The rows come from 4 hidden closed curves, with some noise, and rows from the same curve form a group. Each curve winds through 8 dimensions. The rows are also pushed far along 6 directions, which tell nothing about the answers.
(in the rows, 128 means zero)
Known rows, each followed by its group:
[113  90  93 148 136 144  91 125 140 175  71 114 169 141 116 170 100 103
  98 132 110 125 131 122 109 168]
(2)
[139 162 143  79 103 135 160 134 141 100 139 155 148 130  81 119 120 109
  95 148 112 104 115 137 156  87]
(1)
[122 115 130 102 140 126 125 129 108 125 151 124 108 146 133 107 170 123
 147 133 116 135 175 118 136 116]
(1)
[133 137 152 130 109  95 169 119  90 114 148 128 116 140 125 123 104 144
 127 178 101 132 114 162 143  79]
(2)
[133 130 114  92 143 229  89 112 143 143  97 155 158 185 133 123 116  71
 118 161 136 118 158 156 129 151]
(1)
[ 94 148 104  95 143 128 122 126 153 128 126 116 143 133 172 113 126 110
 142 100 132 120 110 131 103 157]
(2)
[161 120 119  65 167 194 111  89 123 129 139 161 136 210 151  83 168  58
 145 183 143 106 179 135 134 156]
(2)
[149 140 154 141 110 119 150  92 136 124 132 122 125 131 107 139 122 116
 118 174 122 116 114 130 149  91]
(0)
[120 149 143 117 146 131 134 136 134 121 148 122 103 131 148 119 118 138
 120 122 129 116 115 120 113 110]
(1)
[119  84 119 114 190  87 137 133  94 147 161 115  92 131 144 101 171 143
 147 128 129 128 125  96 109 174]
(3)
[112  94 129  75 202 155 140 113 135 157 136 148  74 146 112 113 185  75
  85 159 138 119 147  68  61 171]
(0)
[ 96 142 157 132 104 134 150 139 142 102 107 124 126  94 128 168  67 154
 112 130 147 138  89 153 102 101]
(1)
[165 131 115 147 112 152  87 151 137 137 125 142 165 115  95 127 136 133
 131  96 125 120 138 116 194 126]
(1)
[172 148 131 177 120 176  62 146 125 149 122 137 154 132 115 129 111 143
 139 116 134 117 150 138 197 109]
(0)
[128 159 131 154 112 134 113 130 155 133 114 111 148 117 122 145  98 133
 136 110 127 122  95 136 156 109]
(1)
[121 159 100  70 150 176 118 139 127 136 137 133  98 179 151 109 149  96
 120 100 120 122 142 149 125 149]
(1)
[120 128 137 110 116  87 173 154 111 110 155 130 114  85  93 111 135 164
 115 111 124 138 100 115 129 117]
(3)
[133 159 130 112  93 175 111 155 129 125 122 159 125 117  81 151 130 116
  87 110 129 125 152 146 169  99]
(3)
[136 131 139 141 155 111 141 118 130 159 122 108 101 130 108 139 120 120
 102 140 124 121 100 100 113 123]
(0)
[128 163 134 126  99 126 134 166  98 107 147 141 105 119 141 135 108 158
 115  99 133 134 139 162 138  94]
(0)
[137 150 112 166 109 134 113 123 125 139 125 132 136 122 152 125 119 138
 143 119 125 132 112 162 153 137]
(0)
[147 147 118 129 112 151 101 170 115 136 118 147 112 138 102 162 124 121
  89  86 129 125 167 128 145 110]
(0)
[164 129 126 129 133  89 158 142  96 116 168 138 120 125 117  88 136 151
 127 120 139 122 117 122 128 142]
(1)
[102 114 144 140 156 113 135 142 126 131 144 130  91 102 131 141 131 154
 122 129 125 131  99 112 108 127]
(1)
[124 116 125 107 180  81 170 138 132 129 163 119  60 120 126  96 182 141
 117  98 118 131 107  72  74 160]
(3)
[ 90 101 118 178 166 166  74 123 184 191  55 108 151  99  74 183 114 112
 106 120 122 128  88  96 111 175]
(1)
[117 111 164 120 118 123 181  99 116  95 122 139 142 131 121 143  81 121
 138 201 152 139  75 165 111 116]
(1)
[112 149 116 133 116 114 135 125 137 124 123 126 142 132 159 148  88 126
 109 132 113 108  98 153 114 126]
(2)
[123 114 134 158 147 118 123 147 142 151 125 107 131 111  78 142 112 135
 115 112 122 131  87  90 128 130]
(3)
[133  93 143 156 122 126 139  97 120 109 148 133 163 129 150 118  92 144
 148 188 142 119 106 147 124 135]
(2)
[108 165  98  80  97 152 107 134 121 111 115 118 175 167 192 110  99 104
 162 104 128 133 158 181 143 118]
(2)
[ 98 139 132 103 130 134 132 170 126 132 144 133 100 104 108 141 129 131
  89  97 123 132 130 102 117 104]
(3)
[171 129 121  97 152 151 119  98 125 127 134 167 140 181 146  85 176  63
 148 164 141 117 173 112 134 141]
(2)
[152 140 100 163 117 134  95 148 116 160 105 136 146 132 107 140 119 136
 115 103 106 125 128 147 165 142]
(2)
[150 120 116 181 131 120  96 155 131 169  84 134 129  83  88 151 138 161
 115  89 114 141 116 108 160 144]
(3)
[133 112 133 100 120 126 140 105 114 101 145 142 136 149 134 121 153 113
 156 161 133 126 146 152 153 128]
(0)
[174 154 162 120 115 138 152 115 121 113 131 175 102 141 101 130 147 104
  99 174 130 118 151 127 142  78]
(0)
[137 136 144 102 148 165 117  78 134 127 130 141 129 192 178 120 136  68
 152 199 128 113 155 140 136 103]
(3)
[144 123 121 154 123 132 103 137 119 122 144 124 139 141 146 127 120 133
 147 111 143 128 151 128 133 130]
(3)
[123 121 142 177 153 130 109 127 130 149 130 134 134 106 109 133 112 146
 135 151 131 121  86 128 140 138]
(0)
[ 73 144 116 181  89 134 103 171 138 133 114  82 138  58 143 162  63 220
 127  57 120 146  83 171 133 129]
(2)
[128 180  81  92 117 178  70 175 116 146 124 129 116 152 172  99 160 128
 137  38 112 140 200 150 161 129]
(2)
[135 115 143 162 134 155 106 123 125 152  92 141 138 145  91 175  95 104
 106 162 135 130 125 135 133 119]
(0)
[103 151 134 127 126 131 130 149 142 138 127 126 113  93 119 136 123 145
 110 109 115 131  99 120 135 108]
(3)
[128 131 110 151 139 122 105 149 143 145 118 153 135 109 109 146 136 112
 106 101 128 116 113 103 125 147]
(0)
[114 122 118  94 141 154 126 105 138 131 110 137  95 156 161 143 163  87
 123 137 133 134 163 128  97 146]
(0)
[155 131 129 171 144 133 115 123 128 146 125 133 110 138 114 128 137 137
 134 129 120 129 117 131 144 138]
(3)
[103 117 141 140 137 127 138  95 133 117 148 129 151 130 194  92 109 125
 175 181 134 138 101 138 105 126]
(3)
[124 122 119 136 135 126 132 140 126 128 138 136 102 107 126 119 150 149
 122 103 134 136 125 126 110 157]
(3)
[103 145 152 137 129 163 142  79 133 130 101 131 142 172 135 144  80  92
 141 216 122 130  90 194 118 110]
(1)
[104 132 141 116 129 106 168 137 107 118 165 135  82 110 122 129 133 141
  96 138 128 129 115 131  97 118]
(0)
[116 148 135 114 117 113 128 144 146 117 113 118 105 104 138 161 132 139
 106  88 133 125 146 109 112 105]
(3)
[148 139 108 123 124 152  84 122 138 151 107 121 171 161 143 122 121  97
 131 127 111 113 164 123 157 117]
(2)
[ 92 102 132 105 175 158 127  95 126 146 126  96 138 163 144 102 115 112
 157 175 138 128 118 143  90 163]
(1)
[102 159 128 170 118  73 129 170 148 142 104  91 117  68 101 168 100 174
 113  56 114 134  74 109 124 113]
(2)
[146 118 135 163 139  95 154 134 122 117 162 136 106 113 125 100 138 151
 133 122 131 138 111 101  99 135]
(3)
[171 148 104 106 105 162 101 149 135 117 130 140 138 160 151 103 150 111
 135  77 127 132 190 115 148 120]
(3)
[147 117 120 153 124 116 128 125 117 129 134 159 144 128 124 115 136 119
 128 146 125 129 134 126 125 139]
(1)
[ 96 151 120 115 117 131 137 153 124 127 125 131 141 123 108 149  85 118
 105 116 127 125  85 158 129 125]
(0)
[139  76 126 125 170 138 118 105 142 178  80 141 122 144  78 151 162  73
  77 172 113 124 165  63  87 149]
(2)
[176 109 149 230 138  80 110 142 117 146 118 158 135  78  82 149 127 168
 129 135 135 126 100  97 156 127]
(0)
[138 148 145 156 137  88 135 158 119 113 181 111 106  88 155  92 117 195
 137  95 137 117 112 106 122 107]
(1)
[128 174 132  77  90 139 159 132 102 110 129 138 108 174 131 138 113 107
 105 145  92 131 148 183 150  70]
(2)
[ 88  73 131 146 170 163  90 109 152 161  93  99 143 116 146 139 115 129
 137 148 145 137 142  96  75 165]
(2)
[125 138 161 110 122 126 155 132 125 118 112 128  99 138  84 171 115 118
 104 145 122 132 119 133 133  84]
(1)
[103 137 122 121 132 124 135 139 110 131 154 135 119 127 133 126 125 129
 129 131 122 128 100 150 140 130]
(3)
[153 131 131 135 136 109 134 134 114 124 137 131 113 153 120 134 133 120
 134 124 126 128 129 121 138 118]
(2)
[164 125 114 101 155 146 122 104 129 140 127 153 114 155 147  94 188  94
 139 139 133 124 157 112 135 160]
(0)

New rows. What belongs after each?
[120 128 117 118 123 150 112 154 124 138 112 146 109 129  99 158 149 118
 112 101 113 141 138 135 150 130]
(1)
[138 121 125 110 113 105 136 136 114 115 131 111 120 122 134 130 142 143
 134 102 138 133 155 120 135 124]
(0)
[105 166 156 108 122 100 176 120 148 120 115 107 109 106 114 148 100 130
 106 138 125 123  70 131 113  92]
(0)
[180 112 119 174 147 117 112 114 103 155 137 159 149 154 124 108 132 102
 138 166 128 119 125 117 151 144]
(0)
[160 156 107  98 124  93 142 145 120 129 131 137  93 150 132 135 166 103
 105  82 114 121 149 107 137 120]
(0)
[161 119 131 150 129 157  94 138 100 134 174 156 137 120 122  87 154 142
 139 142 138 120 164 124 177 124]
(3)
[136  99 125 182 128 122 112 117 115 143 102 145 140 120 118 155 120 131
 141 149 137 140 116 146 134 155]
(0)
[159 133 113  86 131 157 108 166 112 124 144 145  96 135 117  98 188 133
 120  70 136 136 204 103 142 134]
(2)
[110 127  98 150 102 117  94 153 126 118 151 116 166 104 156 128 115 154
 156  77 132 125 129 142 158 143]
(0)
[133 141 124 155 131 134 126 126 137 135 121 122 117 130 131 126 124 139
 140 115 120 136 100 146 129 141]
(3)
[115  91 122 148 169  79 125 150 127 132 184 100 123  76 166  71 153 182
 158  87 139 130 120  53  93 160]
(3)
[ 97 113 145 147 146 121 137  94 141 140  93 103 138 119 124 157 100 133
 158 168 134 134  64 155 126 143]
(0)
[187 154 116 194 113 127  83 152  98 149 167 117 147 116 167  79 114 181
 157  90 132 123 147 129 189 116]
(0)
[116 141 126  82 110 142 151 130 121 106 152 155 138 139 107 119 129  96
 109 148 129 117 125 150 139 120]
(0)
[143 152 130 237  83 139  76 146 146 151  88 143 171  94  74 199  70 144
 110 115 119 122  91 158 189 104]
(0)
[ 71 102 149 140 181  58 158 132 124 139 156 103  74  67 120 149 141 167
 110 131 136 117  74  88  77 148]
(3)
[117 161 141  77 133 139 166 111 119 112 138 141  80 177 132 138 136  92
 115 162 114 125 118 167 124 104]
(3)
[ 96 133  99 152 107 125 110 189 120 129 141 108 141  73 146 110 105 196
 142  39 130 157 104 137 129 152]
(3)
[113 160 155 112  91 143 145 133 130 106 110 119 126 137 107 170  86 129
 126 139 122 135 106 175 162  69]
(1)
[ 97 119  90  88 149 145 104 155 138 129 147 112 137 114 170  91 143 139
 141  64 141 127 139 108 102 180]
(1)
[141 127 157 135 137 111 143 113 150 144 102 121 111 132  47 166 146  97
 102 153 109 122 116  90 146  92]
(1)
[117 133 134 129 137 158 111 123 148 145 128 123 143 134 103 142 108 103
 110 145 129 110 114 118 138 118]
(0)
[ 97 106 146 186 137 121 118 111 125 144 108 120 149 120 124 157  86 140
 151 176 119 140  79 153 131 123]
(1)
[ 83 154 135 125 126 120 132 153 170 129 109 101 106  77 112 159 116 150
  92  78 127 126 106 103  91 115]
(1)
[160 154 143 114 103 174 132 120 114 107 141 170 149 153 118 101 116 116
 125 174 127 117 145 173 163  98]
(1)
[175 124 123 102 130 111 147 122  86 120 190 131 116 154 129  70 170 129
 142 143 125 116 154 122 168 126]
(0)
[108 131 114 110 123 157  91 144 117 121 137  94 148 138 195 113 107 152
 168  90 149 134 160 150 137 134]
(0)
[122  96 126 126 147 133 129 111 121 145 116 139 134 147  91 135 148  99
 135 167 115 135 119 127 141 147]
(1)
[110 126 141 128 143 139 124 126 148 144 125 115 136 117  91 147 109 115
 101 141 131 114 102 106 124 120]
(0)
[159 186 154  99  76 151 160 125 138  85 122 163 145 144 107 137  91 104
  96 155 131 111 126 164 152  64]
(1)
[ 90 110 139 120 157 137 137  95 112 134 147 103 127 157 152 102 124 127
 178 182 124 138 104 164 127 139]
(1)
[141 141 141  92 137 134 144 123 120 117 175 133 123 143 119  94 141 114
 120 153 129 106 134 114 146 104]
(0)
[139 163 144 126 126 157 121 135 131 133 130 127 107 144 117 134 124 128
 122 128 113 124 126 140 163  88]
(3)
[142 122 164 136 156 112 157 103 135 137 151 146 114 141  66 142 132  87
  92 200 116  98  91  94 133  97]
(0)
[ 68 146 130 110 105  78 172 131 139 102 120  93 138 107 149 146  88 137
 147 109 125 147  68 151 101 113]
(2)
[167 112 149 223 112 103 108 138 105 135 133 120 132  88 111 127 119 188
 156 122 143 146 137 122 158 114]
(1)
[161 130 160 147 104 118 160 116 144 105 120 146 136 113  58 150 120 124
 116 154 140 124  94 126 151 105]
(2)
[160 141 143 139 121 151 118 105 133 145  92 123 126 157 120 156 112 101
 117 155 131 127 146 130 143  99]
(0)
[ 65  92 113  99 143 157 119 122 141 136 117  90 145 121 157 126 111 135
 140 125 132 141 122 134  88 165]
(2)
[156 144  95  94 146 134 115 142 114 134 155 172 120 171 150 102 166  75
 119 113 122 113 155 115 137 145]
(0)
[102 150 134  87 120 122 152 167 106 120 148 131  96 121  97 145 123 132
  96 108 116 132 117 136 140  96]
(3)
[120 122 119  91 154 151 133 130 110 135 163 145  80 157 142 113 166 101
 101 136 128 124 164 118  99 143]
(0)
[109 188 119  53  82 198 150 116 144  92 109 124 140 196 146 127  93  85
 141 127 116 140 116 216 144 104]
(3)
[160 191 140 122  73  86 179 122 127  99 132 154 118 130 112 144 120 111
 105 138 110 118 100 156 162  69]
(0)
[104 136 114  95 121 114 147 129 131 115 136 118 156 130 135 107 112 120
 135 122 126 123 112 141 114 138]
(1)
[108 169 121  89  87 136 140 143 128 101 122 104 140 133 140 127  98 135
 131  89 138 136 138 168 126 108]
(1)
[156 135 123 168 102 112 114 128 125 136 122 116 176 113 122 125  98 141
 147 123 134 124 106 136 172 120]
(0)
[117 136 125 105 132 107 165 139 110 127 136 126 103 104 130 109 129 147
 112 115 138 138 107 130 101 144]
(0)
[131  81 145 119 176  78 140 116  97 129 179 123 118 106 144  85 170 152
 154 163 141 112 135  81 126 142]
(3)
[179  87 154 211 151 119  94 120 124 180  85 116 158 114  39 153 112 144
 119 169 121 122 120  91 169 123]
(2)
[104 105 129 133 157 155 107 136 137 152 105 137 105 128 112 165 138 117
 116 129 120 138 119 118 120 145]
(1)
[139 120 122 186 136 128  86 149 141 145 135 150 147  84 111 130 135 148
 126 105 135 116 122 100 147 145]
(0)
[192 104 132 201 126 106 115 137 135 161 112 163 120  91  50 149 156 137
  70 133 109 117 144  69 142 128]
(2)
[158 169 116 153 106 108 124 156 127 134 132 128 111 114  97 126 141 146
 107  72 117 126 135 123 150 116]
(1)
[142 137 131 124 122 136 142 121 124 118 130 147 138 134 125 107 119 120
 115 148 141 122 135 138 108 130]
(1)
[122  99 155 188 123  73 143 133 101 129 128  88 131  71 113 140  92 209
 153 130 144 143  85 134 133 127]
(0)
[ 88  75 112 134 188 124 107 112 132 169 107 117 141 109 160 107 140 127
 135 147 140 132 135  92  56 197]
(2)
[145 137 120 116 110 119 125 149 103 110 161 147 135 148 129 126 129 116
 126 118 126 118 152 136 155 110]
(0)
[177 133 145 181  90 102 126 140  98 125 126 118 139 103  94 137 109 183
 140 121 132 135 127 148 192  99]
(0)
[126  70 119 156 205  81 117 148 100 162 178 124 121 109 126  89 150 148
 136 128 140 117 105  59  99 184]
(0)
[114 128 131 158 137 107 123 164 147 139 118 135 127  72  84 160 109 160
  89  97 117 118  79  99 123 131]
(1)
[145 151 109  90 100 164 102 142 143 114 109 133 134 145 130 141 146 107
 115  80 138 121 188 130 143 124]
(3)
[146 129 145 146 130 105 148 104 119 134 140 115 103 134 109 138 138 131
 127 157 116 121 110 129 151 111]
(0)
[165 141 119 108 120 134 134 150 107 130 118 154 104 165  82 153 143  99
 100 112 115 129 142 135 159 119]
(1)
[101 121 111 119 118  75 148 147 122 134 106 113 140 102 118 153 106 137
  95 104 113 128 117 114  95 132]
(2)
[ 63 130 138  90 148 130 154 122 117 109 150 122 137 128 185 106  85 128
 152 160 149 134  86 161  81 134]
(0)
[106 105 135 148 160 117 128  96 123 139 120 107 143 160 161 132  95 112
 172 175 133 135  91 144 109 144]
(2)
